The rows of a group lie close to one hidden flat surface of 13 dimensions, which passes through zero. Surfaces can cross.
Some rows, each with its group after it:
[+0.06 -0.76 -3.72 +1.44 +0.41 +3.29 -2.48 +0.92 +0.84 -1.80 +0.97 +1.09 +1.98 +0.48 +3.04 +1.75 -0.02 -0.88 +0.74 -0.03] | (2)
[+0.80 -1.30 -1.00 +0.39 +0.42 +2.43 -1.80 +0.90 -2.35 -0.42 +0.00 -0.14 -0.79 +0.84 +2.44 -0.22 +0.13 -0.07 +0.15 +1.88] | (3)
[+0.36 -1.69 +0.40 +0.74 -6.00 +2.77 +1.41 -1.85 -1.03 -2.07 +1.47 +0.99 -0.80 -1.83 -0.44 +2.66 -1.26 -2.14 +0.59 +3.72] | (0)
[+2.84 +1.53 +0.19 -1.51 -0.11 +0.00 -2.04 +0.76 -0.51 -0.88 -2.71 -0.97 -1.71 +1.18 +1.26 +0.79 -2.34 +1.86 +1.11 +1.04] | (1)
[-0.71 +1.63 +1.49 +0.08 +1.37 +5.52 -2.49 +1.02 -2.88 +2.09 +1.47 -0.94 -0.50 +1.13 +1.64 -1.24 -0.88 +1.64 +1.39 +1.69] | (0)
[-1.73 +3.32 -0.65 -2.84 -0.64 -2.36 -0.95 +1.53 +0.83 +3.60 -1.67 +3.14 +1.17 -1.55 -1.78 +0.18 -2.24 +2.91 +0.68 -1.91] | (1)
[-1.71 -0.06 +0.52 -0.89 +0.61 +0.37 +0.44 -0.15 +0.46 +1.31 +0.91 +2.34 +1.18 -0.01 -2.03 -0.94 +2.04 -1.79 -2.75 -1.25] | (1)
[+0.74 -0.97 -0.03 +2.70 -0.57 -0.37 +0.19 +0.74 -2.72 +1.84 +2.83 -0.50 +1.11 +0.07 -1.05 -0.08 -0.34 +0.42 +1.30 -0.69] | (0)
[-1.36 +1.28 -2.24 -0.32 +0.41 -0.48 -1.23 +2.65 -1.35 +0.06 -0.97 +2.74 +1.82 +0.80 +2.06 -4.04 +0.73 -0.80 -0.37 -2.28] | (2)
[+0.69 +1.86 +0.19 +2.06 -0.07 -0.40 +1.12 -0.21 +2.86 +1.11 +0.11 -1.02 +0.57 -1.61 +1.75 -1.37 +0.73 +3.02 +2.34 -2.31] | (1)
[-0.79 +2.07 +1.59 -0.33 +0.15 -0.27 -0.46 -0.27 -0.05 +0.63 -0.33 -1.14 +2.14 +0.28 -0.56 -2.24 -0.08 -0.12 -2.04 -0.49] | (3)
[-0.37 -0.27 -0.49 +0.83 +0.77 -1.59 +2.07 +0.40 +1.53 -1.56 +0.19 -1.45 -0.11 -1.74 +2.86 -0.26 +1.22 +1.02 +0.06 -0.45] | (0)
[+1.49 -0.55 +0.16 -1.29 -0.99 +1.08 +0.21 -4.07 -1.08 +1.29 -1.46 +1.22 -0.08 +1.27 -0.17 -1.77 -0.97 +1.29 -1.29 +1.34] | (2)
[+0.22 +1.18 +1.68 -2.34 -0.73 -0.49 +0.97 -0.13 -1.67 -0.20 -0.45 +0.03 -3.25 +0.14 -0.87 +0.25 -1.71 +0.41 +0.87 +0.19] | (3)
[+1.51 -2.39 -1.25 -0.18 +1.89 -2.74 -1.90 +0.80 +1.16 +2.53 -1.37 +2.35 -2.53 -0.68 -1.94 +1.15 +1.94 -0.29 +4.36 -0.89] | (3)
[-0.50 +0.05 +2.11 +1.82 -2.52 +0.01 +0.91 +2.37 -1.43 +0.09 +5.22 -0.46 -1.18 +3.07 -2.65 +2.45 +0.17 -0.09 -1.33 -0.92] | (0)
[+0.83 -0.59 -0.77 -0.65 +0.39 -0.16 -1.00 +1.37 -0.15 -2.40 -1.84 +1.27 -2.50 +0.50 +0.35 +0.33 +0.74 -3.29 -0.02 -0.79] | (1)
[+1.09 -0.89 -1.77 +1.69 +0.40 +1.11 -0.04 +0.94 +1.44 -0.96 +0.72 +1.27 +0.97 +0.53 +2.12 +1.78 +0.90 +0.11 -1.15 -0.69] | (3)
[+2.69 -0.44 +0.87 +2.70 -0.40 +1.44 -1.20 -1.72 -1.03 +4.01 +3.29 +0.85 +0.54 +1.18 +2.50 -1.46 +1.56 +3.30 +2.06 +0.05] | (0)
[+1.57 +1.75 +2.73 -0.39 -1.00 -4.96 +0.93 -0.12 +0.32 -0.33 -0.69 -0.93 -0.09 +0.11 +0.83 -2.73 +1.42 -0.11 -2.56 -1.54] | (3)
[-2.65 -0.20 -0.43 -1.77 -1.12 -1.27 -0.51 -4.07 +1.07 -1.89 -2.77 -0.73 +1.52 +0.28 +1.43 -0.17 -1.82 -1.98 -4.49 +2.49] | (1)
[+1.79 -0.88 -0.52 +0.48 +0.75 +2.03 -4.17 -4.90 +0.61 +0.95 -2.31 -1.58 -0.41 +4.47 +0.39 -4.77 +1.06 +0.02 +0.33 +0.13] | (1)
[-0.37 -0.85 -0.97 -0.92 +0.15 -1.88 -2.32 -0.91 +0.42 +1.10 +1.84 +0.80 -0.45 +1.45 +1.00 +0.60 +1.56 +0.59 -1.48 -1.09] | (1)
[+0.59 -1.35 +1.33 +0.71 -0.88 +2.95 +1.07 -2.37 -1.77 +0.25 +1.08 +0.23 +0.89 +0.01 +0.70 -2.39 +1.56 -1.20 -2.29 +2.12] | (3)
[-0.96 +0.14 -0.50 -0.19 +0.46 -3.83 +2.18 +2.83 +0.36 -1.72 +0.98 -2.76 -1.69 +2.04 -0.84 +2.93 -1.46 +3.11 -0.84 -0.87] | (2)
[+1.46 +2.11 +1.69 -0.32 +3.11 -2.04 -2.23 +0.97 +1.63 +1.34 -0.31 +0.61 -0.80 +2.36 -0.48 -0.22 +1.24 -0.79 -1.98 -4.02] | (0)
[+4.37 -0.79 +0.20 +1.11 -2.03 +0.61 +0.92 -1.96 +0.29 +1.05 -0.76 +3.20 +0.63 -0.83 -0.40 +0.50 +0.16 +0.29 -0.46 -0.11] | (3)
[-1.85 -0.17 +1.78 -1.15 +0.18 -0.22 -1.50 -4.52 -0.96 +2.10 +0.99 -1.93 +2.10 -0.35 -0.79 -0.59 -1.54 -0.49 +0.27 +3.56] | (1)
[+0.82 +1.54 -1.28 +0.81 -3.07 -2.67 -0.25 -1.04 -0.08 -1.80 +0.54 +0.56 +0.64 +1.06 +2.51 +1.51 -3.45 +0.23 -0.05 -1.45] | (3)
[+3.15 -0.47 -0.06 +0.92 +2.03 +2.46 +1.97 -1.13 -1.03 +1.11 -1.58 -0.15 +1.81 -0.93 -1.83 +0.05 -0.95 +1.56 -2.28 -0.49] | (0)
[-0.41 +1.13 +2.33 -0.51 +1.10 -1.21 -1.58 -0.68 -3.41 +2.29 -0.36 -0.93 -2.97 +0.24 +1.13 -2.83 -1.01 -0.18 +2.42 +0.16] | (2)
[+0.89 -1.55 -1.98 +0.97 +2.60 +0.08 +0.85 +2.79 -3.94 -0.11 +1.53 +2.55 -5.74 +2.26 +1.28 +2.33 -1.80 -0.84 +3.55 -3.43] | (2)
[+3.98 +1.22 +3.41 +0.17 +2.14 +2.72 +2.52 +3.17 +1.39 -3.69 +0.34 -2.07 +1.33 -0.13 -1.92 +1.46 +1.63 -1.63 -0.61 +1.40] | (1)
[-0.18 -0.08 +0.76 -2.12 +0.36 +1.22 +1.83 -0.85 +0.40 -0.18 -0.57 +0.35 -2.71 -0.25 -0.10 +0.54 -0.07 +1.25 +0.53 +0.86] | (2)
[-0.11 -0.32 +0.33 +0.05 +0.32 -1.41 -1.10 +2.06 -0.86 -1.72 +0.82 -0.12 +4.86 -1.81 -3.36 +2.65 -1.47 -5.10 +1.18 +2.50] | (1)
[-0.24 -2.23 -2.11 +3.15 -0.97 -2.29 +2.11 +3.35 -1.13 -1.48 +1.78 -0.15 +0.49 -0.52 -1.85 +1.75 -0.30 -1.35 +1.92 -1.47] | (1)
[-0.70 -2.08 -1.80 -2.16 +2.74 +3.69 +0.04 +1.49 +1.96 -1.68 -0.91 +3.36 -2.10 +3.13 -0.35 +0.96 +3.13 -1.04 -2.60 +0.01] | (0)
[+0.53 -0.32 -1.27 +2.49 -0.18 -0.61 +0.78 +3.42 -2.48 +0.22 +0.43 +0.48 -0.15 +2.41 -0.47 -1.06 -0.05 +1.01 -2.04 -3.32] | (1)
[+0.30 -0.09 -1.09 +1.07 -0.82 +4.07 +0.47 +1.14 -2.61 +0.92 +0.78 -1.08 +1.95 +0.56 +0.61 -0.28 -1.77 +4.20 +1.17 +2.76] | (1)
[+1.18 -1.38 -2.96 +2.04 -0.29 -1.39 -0.94 +1.81 -1.29 +1.12 +3.42 -0.11 +1.36 +1.87 -1.50 +2.34 -0.84 +2.42 +2.19 -2.00] | (2)
[+0.12 +1.04 +0.45 -1.90 +2.58 +2.13 -3.19 +1.95 +2.29 +0.37 +2.88 +1.93 +1.46 +0.87 -2.05 -0.11 +4.85 -3.10 -1.32 -3.04] | (2)
[-0.20 -3.53 -3.61 -0.31 -0.23 -0.73 +1.30 -0.09 -1.48 -0.88 -0.75 -0.07 -0.11 +1.72 -2.30 +1.55 -1.43 +1.78 +0.06 +1.71] | (0)
[-1.62 -3.28 -2.13 +0.37 +2.99 -0.51 -4.76 -0.44 +0.71 +0.49 -1.27 +0.69 -0.53 -0.01 +1.56 -1.39 +3.52 -3.93 +2.16 +1.08] | (3)
[-0.91 +2.79 +1.94 -0.17 +2.38 -1.13 -0.64 +2.03 -1.59 +0.86 -0.58 -1.80 -0.10 -1.95 -0.05 -1.64 -0.78 -1.48 +1.05 -2.15] | (0)
[-0.89 +1.98 -1.21 +0.36 +0.21 +2.87 -1.91 -0.59 +3.83 +0.19 +0.32 +0.62 +5.78 -0.82 +3.17 -2.16 +2.34 +1.05 -1.93 +0.17] | (1)
[+0.72 +1.54 +0.91 +0.62 -0.43 +1.23 +1.02 -1.04 +0.53 +0.64 -1.06 +0.24 +3.88 -1.78 -1.74 -1.10 -0.58 -0.72 -2.42 -0.49] | (0)
[+0.87 -0.26 -0.10 +0.34 -0.49 +0.64 -1.31 -3.29 -0.25 -0.57 -0.01 -2.37 -0.78 +1.00 -1.78 +3.97 -4.01 -0.32 -0.35 +0.13] | (3)
[-3.78 -2.26 -2.82 -0.14 +3.33 -0.12 -3.80 +2.15 +0.80 -1.05 -1.78 -4.52 +2.47 +1.50 -0.31 -1.03 +1.55 +0.22 -1.45 +2.67] | (3)
[+0.03 +1.93 -0.15 -0.63 -0.07 +0.19 -2.66 +2.97 -2.05 -1.93 -1.01 -0.16 +1.10 +1.48 +3.56 -2.61 +0.47 -1.75 -2.84 -0.24] | (3)
[-0.21 -2.70 -0.94 +1.20 +0.21 -1.64 +3.06 -0.20 -0.63 -1.13 +2.45 -0.74 -1.79 +1.59 -0.95 +2.45 -0.21 +0.54 -0.52 -0.81] | (2)
[+0.15 +2.49 +2.74 -0.68 +0.38 +1.77 -0.25 +1.33 +0.51 +1.02 +1.00 -1.33 +2.54 -0.10 +0.49 -2.86 +2.53 +1.56 -3.11 +0.35] | (2)
[+1.09 +0.25 +1.79 +0.57 -0.58 +1.82 +1.09 -1.17 -0.05 +1.08 +1.03 +0.18 -1.75 -1.86 +1.59 +0.02 +0.58 +1.11 +2.38 +0.96] | (0)
[+0.41 -0.09 +2.03 -4.04 -0.02 +1.07 +0.48 -1.94 +2.29 -0.02 +0.45 -0.42 -2.21 -0.37 -2.68 +1.12 +2.25 +0.94 -0.14 +1.69] | (2)
[-2.06 +1.78 +0.10 -2.61 +1.63 -0.55 -1.12 +2.72 -0.43 -0.82 +0.07 +2.04 -1.51 +2.32 +0.37 -0.49 +0.15 -2.24 -1.20 -2.08] | (3)
[+0.16 +0.75 +0.66 -2.78 +2.30 -3.48 -0.19 +0.96 +0.00 +0.72 -1.92 +0.73 -0.61 +2.36 -3.16 -1.18 +0.32 +0.09 -2.69 -2.05] | (0)
[-1.35 -1.22 -2.60 -0.86 +1.26 +0.70 -0.72 +2.14 -0.56 -0.18 +2.79 +0.33 -1.21 +1.40 -0.04 +1.30 +0.52 +1.23 +3.21 -0.96] | (2)
[-1.93 -0.30 -0.21 -1.46 -0.80 +3.71 +3.78 +2.09 -1.71 -0.70 -0.62 +0.85 +0.23 -2.33 -4.41 +0.66 -1.24 -0.35 +0.16 +1.71] | (0)
[-2.55 -0.28 -2.49 -2.03 +0.72 -1.97 -0.35 -3.36 +6.59 -1.62 -0.40 +2.11 +1.57 -0.76 -0.75 +0.32 +2.48 -3.08 +0.40 -2.58] | (2)
[-1.13 +1.63 +2.18 -0.52 +3.67 +2.13 -0.24 -0.61 +1.88 +1.80 +1.38 -0.71 +0.23 +1.37 -2.09 +0.93 +0.33 -0.17 -1.92 -2.13] | (3)
[+3.22 -2.10 -2.54 -1.19 -3.22 -0.84 -3.83 -0.54 -2.88 -0.99 +0.08 +1.02 +0.79 +2.03 +2.10 -2.60 +2.12 -0.22 -2.10 +0.82] | (2)

New rows. What belongs after each?
[+1.60 -1.19 +0.63 +2.29 -0.10 -1.11 +0.36 +4.76 -1.52 -1.18 +1.14 +0.52 -1.58 -1.16 -1.31 +2.51 +1.24 -3.21 -0.01 -1.42] | (2)
[+2.25 -1.16 +0.75 +2.63 +0.36 +0.59 -1.91 -0.34 -2.68 -0.12 +3.60 -4.26 +0.11 +0.88 +3.47 +0.91 -0.50 +1.97 +2.47 +2.41] | (1)
[-0.93 +0.66 -0.33 +0.76 -0.69 -1.68 -0.45 +0.97 +0.39 -0.82 -1.32 -0.81 -0.54 -2.43 +2.05 -0.04 -0.79 -0.69 +2.66 +0.39] | (2)
[+0.39 -1.64 +1.26 -2.91 -1.70 -3.27 +0.68 +2.83 +1.71 -1.42 +0.75 -1.10 -2.78 -1.12 -6.55 +4.43 +2.05 -0.72 +0.75 +1.22] | (2)
[-1.17 +1.04 +1.80 +1.03 +1.68 -0.41 +3.69 +0.88 +0.33 +0.11 -0.47 -0.56 -1.89 -0.72 -0.42 +1.08 -1.69 +0.46 +0.35 -1.09] | (2)
[+1.49 -0.98 +1.26 +0.98 -0.67 -3.21 +3.09 -0.93 -2.65 +1.87 -1.92 -1.34 -4.70 +2.11 -5.49 -0.73 -2.99 +2.18 +2.52 -1.92] | (1)
[-1.43 +0.17 -1.33 -1.29 -2.05 +0.63 +1.73 +1.34 +2.54 -3.87 -0.91 +1.35 +1.79 -1.41 +4.96 -2.10 +3.36 -0.23 -3.02 +2.12] | (0)
[+2.67 -0.08 +0.58 +0.96 -0.61 -0.29 +1.23 +1.13 -0.60 -1.77 -0.46 -0.83 -1.30 -0.96 +0.27 +2.43 -1.35 -0.27 +0.97 +0.46] | (1)
[+0.09 -1.31 -1.22 +0.66 -2.39 +1.10 -0.67 +1.69 -5.02 +1.47 +0.23 +0.80 +1.61 -0.48 -2.45 -2.63 -0.79 -0.53 +2.28 +1.75] | (3)
[-0.55 -0.88 +0.35 -0.53 -0.76 +1.95 +3.94 -0.98 +0.53 -2.81 -0.59 -1.01 -1.06 -0.27 +2.88 -0.45 +0.78 +1.42 -3.25 +2.35] | (2)
[+0.59 -0.78 -0.17 -1.42 +0.25 +0.46 -0.05 +1.09 -1.11 -0.35 +1.30 -0.31 -2.57 +0.84 -0.33 +1.30 +0.25 +1.17 +1.32 +0.45] | (2)
[+2.46 -2.25 -0.91 +3.55 -1.71 -1.96 -0.70 -0.37 -0.10 -1.12 +1.91 -1.98 -1.90 -1.99 +2.44 +4.15 -0.93 -0.25 +3.81 +0.06] | (2)
[-0.62 -0.06 -0.75 -3.21 -0.83 +1.17 +0.89 -2.27 +2.61 +1.65 +3.32 +0.01 -0.73 -1.71 -0.05 -1.34 +3.46 +4.28 +4.31 +0.44] | (2)
[+2.05 +0.80 -0.43 -1.37 +0.60 -0.63 +0.15 -1.35 +2.10 +0.07 -0.70 +2.80 -0.77 +0.39 -0.19 +0.38 +0.74 -0.37 -0.53 -2.87] | (2)
[-1.24 +0.62 +0.44 +2.09 -1.45 -1.70 +1.69 -2.74 -0.94 +2.33 +1.53 -3.93 +5.91 +0.37 -1.52 -2.30 -2.27 +4.18 -1.56 +1.33] | (0)
[+0.84 -0.72 -0.13 -1.90 -0.04 -2.83 -0.03 -2.14 +2.10 -1.73 -2.44 -2.18 -3.28 +0.50 -2.52 +4.59 -2.82 +0.37 -0.21 +0.24] | (3)
[+4.18 +0.71 +1.71 -0.49 +0.66 +4.05 +2.45 +0.00 +2.45 +1.24 -0.24 +0.29 +0.20 +0.12 -4.24 -0.16 +1.21 +3.92 +3.31 +0.59] | (1)
[+0.95 +0.13 -1.05 +1.27 +0.72 +1.34 -0.98 +1.82 +0.28 +0.08 +0.53 +1.80 +0.60 -0.45 +0.46 +1.14 +0.47 -1.10 +0.54 -1.71] | (3)
[-0.95 -1.35 +0.42 -1.80 -2.20 -2.17 +1.53 +1.96 -6.23 -1.69 +0.85 -0.48 -0.55 -0.57 +2.81 -4.79 +1.91 -0.86 -2.03 +3.17] | (0)
[+2.42 -0.46 -0.56 +2.31 +1.85 -1.06 -1.11 +1.03 -0.69 +0.74 +0.71 -0.01 +0.95 +1.15 +1.29 -0.09 +0.95 +0.17 -1.07 -2.59] | (0)
[+0.94 +1.42 +0.97 -1.04 -1.27 -0.80 +1.82 -0.41 -0.06 -0.87 +0.26 +1.24 -1.69 +0.81 +2.13 +0.23 -0.91 +1.23 -0.75 -0.34] | (3)
[+1.08 -0.50 -1.50 -0.56 +1.50 +1.55 -3.13 +1.81 +0.26 -2.09 -2.54 +0.03 +0.85 +1.64 +3.08 -0.62 +1.70 -0.67 -3.51 +1.37] | (3)
[+0.84 -1.40 -2.32 +0.81 +2.00 -1.67 +0.87 +0.10 +1.80 +0.53 -0.69 -0.24 -0.15 +1.37 -1.42 +2.09 -0.69 +2.72 +0.66 -1.65] | (0)
[+0.32 +2.26 +3.08 +2.38 +0.50 +0.93 +4.36 +0.23 +0.72 -1.23 -1.10 -3.09 +0.90 -1.03 -0.16 -2.04 -0.79 +0.53 -1.29 -0.38] | (1)
[+1.90 -2.22 +0.63 +0.41 +1.56 +0.61 -2.65 -1.38 -2.22 +1.41 +2.81 -2.45 +0.21 +4.11 -2.63 -0.98 +1.11 +0.41 +1.93 +1.51] | (1)
[-0.42 -0.65 -1.31 +1.43 -0.65 -1.72 +3.21 +3.28 +0.01 +1.31 +0.84 +1.52 +1.45 -1.08 -6.08 +0.94 -0.39 +0.64 +3.61 -2.04] | (1)
[-0.28 -1.72 -1.81 +0.65 -1.78 -1.54 -1.09 -1.03 -1.69 -0.16 +0.21 +0.27 -0.25 +0.51 +1.76 -0.62 -0.78 -0.23 +2.02 +1.43] | (3)
[+0.36 +0.14 -0.83 -0.58 -1.46 -0.61 -2.65 -1.35 -1.20 -1.14 -1.19 +0.81 +0.51 +1.00 -0.17 +0.05 -1.65 -3.01 -0.98 -0.26] | (3)
[-0.95 +1.85 +0.80 -1.41 -1.04 +1.11 +1.75 +3.94 -1.17 -0.84 +0.81 -0.38 -0.29 +0.56 +0.38 -0.21 -0.16 +2.61 -0.96 +0.82] | (0)
[-2.93 -0.50 +0.29 -1.30 -0.40 -2.45 -1.36 -4.83 +0.44 -0.63 +0.33 -1.01 -1.93 +0.64 +0.17 +0.23 -1.89 -3.09 +1.59 +0.42] | (3)
[-2.42 -0.79 -0.10 -0.88 -1.50 -0.11 +1.62 -3.97 +0.06 +1.77 +1.24 -0.24 -0.32 -1.31 +1.06 +0.75 -1.07 +3.02 -0.98 +2.26] | (1)
[-1.70 +1.41 +1.91 -0.48 +0.02 -0.03 +2.48 +1.02 +0.58 +0.14 +1.10 -1.12 -1.02 -1.19 -1.62 +0.55 -0.16 +0.47 +0.73 -0.38] | (0)
[-1.18 +3.20 +4.61 -3.07 -2.69 -3.74 -0.41 +1.01 -0.93 +0.54 +2.50 -0.64 -2.83 +1.52 +3.74 -3.86 +2.64 +1.85 -0.46 +1.25] | (0)
[-1.16 -0.51 +0.37 -0.45 -0.41 -4.21 -0.77 -1.59 +1.86 -1.80 -1.24 -1.14 -2.05 -1.45 +0.67 +0.43 +0.55 -3.20 +0.82 -0.21] | (2)
[+0.62 +2.51 +2.46 +1.41 +1.43 +5.91 -2.16 +1.00 -2.46 +3.45 +0.17 -0.52 +1.54 -1.64 +1.22 -1.61 -1.37 +1.00 +2.29 +1.87] | (2)
[+1.44 -0.52 -0.50 -3.20 -1.15 +2.83 -0.30 -0.17 -2.91 +0.80 -1.94 +2.32 -2.72 +0.15 -0.93 +1.94 -2.62 +2.08 +0.57 +2.97] | (1)
[-3.84 +0.97 -0.94 +1.85 -0.64 -3.42 -1.03 -0.88 -1.27 +2.75 -0.06 -1.80 +1.12 +0.27 +0.77 -3.18 -2.26 +1.73 +1.40 -1.74] | (1)
[+4.47 -0.93 +0.67 +1.63 +4.77 -0.65 +1.65 -0.54 -2.58 +1.19 -0.88 -1.13 +1.08 +0.06 +1.81 -2.67 +1.81 +1.69 -4.19 -2.19] | (0)
[-0.22 -3.71 -3.35 +0.17 -1.73 -3.59 -1.61 -2.81 +0.56 +0.50 -2.61 -0.05 +4.40 +2.65 -2.52 -2.07 +0.60 +1.11 -2.28 +2.97] | (3)
[+0.05 +0.64 +0.41 -0.23 -0.89 +1.12 -0.99 -0.14 +0.47 -0.08 +0.37 -0.28 -1.26 +0.90 +0.93 +1.06 -0.93 +1.09 +1.07 +1.08] | (0)
[+1.56 -2.42 -0.28 +0.86 +1.25 +2.80 +2.07 -2.31 -1.26 -1.64 -0.94 -0.91 -1.68 -2.69 +3.13 +0.02 +0.53 -1.09 +0.04 +1.99] | (0)
[-0.32 -0.92 -0.61 -1.12 +0.78 +0.43 -2.11 -3.72 +3.90 -1.37 -1.76 +1.00 -0.15 +2.17 +1.23 +0.35 +1.38 -1.78 -2.78 +0.58] | (0)
[+0.59 +2.14 +1.50 -1.48 +1.09 -1.06 -4.65 -1.51 +0.62 +0.78 +0.95 -0.14 +2.61 +0.51 +3.82 +0.16 +0.64 -1.12 -4.05 +0.11] | (1)
[+1.22 +0.45 -0.11 -0.98 +0.27 -0.50 -0.11 -1.01 -2.55 +1.08 -0.39 +0.17 -1.59 +2.24 +1.47 -1.49 -1.58 +2.73 +0.02 -0.42] | (2)
[-0.49 +0.11 -1.63 +1.16 +0.40 -0.66 -2.41 +2.96 -1.80 +0.46 -0.07 +0.90 +1.55 +1.56 -0.82 -1.48 +0.10 -1.49 +0.38 -1.93] | (1)
[-0.19 -4.12 -0.69 +1.26 +3.88 +3.14 -0.16 -3.16 -1.38 +2.03 +0.87 +0.54 -1.46 +1.39 -4.64 +1.21 +0.39 -3.15 +0.45 -0.58] | (0)
[-0.73 -0.23 -2.10 +0.43 +0.44 +1.81 -1.41 +0.57 +1.86 -3.51 -1.67 -2.69 +0.24 -1.07 +3.42 +2.47 -0.96 +0.14 -0.39 +1.74] | (3)
[-3.74 -1.05 -1.99 +0.72 -0.14 +1.72 -1.45 +1.34 -1.80 -3.23 -0.76 -1.33 -0.21 -3.52 +0.93 +0.56 -1.40 -5.92 +2.91 +1.26] | (0)
[+0.96 +0.02 +0.24 +1.43 +2.16 -2.49 -0.28 -0.78 +4.25 -0.15 +0.51 +1.10 +1.08 +1.28 +2.30 +0.47 +3.13 -0.71 -3.00 -2.75] | (3)
[+0.35 -2.72 -1.61 +1.73 -1.08 +1.45 -1.13 -1.28 -1.71 +0.70 +1.40 +1.29 +1.55 -1.16 -1.16 +0.88 -0.18 -2.56 +2.46 +1.63] | (1)
[-2.05 -0.54 +0.21 -1.03 +1.50 -1.67 +0.24 -0.67 +1.81 +0.69 +0.30 -0.57 -2.89 +0.64 -2.42 +1.69 -0.38 +0.30 +2.68 -0.87] | (0)
[-3.11 +0.73 +0.01 -3.18 +0.34 +4.46 +0.05 -1.75 +2.21 +0.88 -0.82 +0.99 +1.66 +2.18 +0.13 -2.42 +1.16 +2.83 -1.75 +3.56] | (0)
[+0.09 -0.34 +1.06 +3.39 +1.79 -1.99 -1.61 +2.74 -0.03 +1.49 +3.20 -1.08 +2.67 +1.22 -4.80 +2.72 +0.24 -2.65 -1.04 -2.86] | (2)
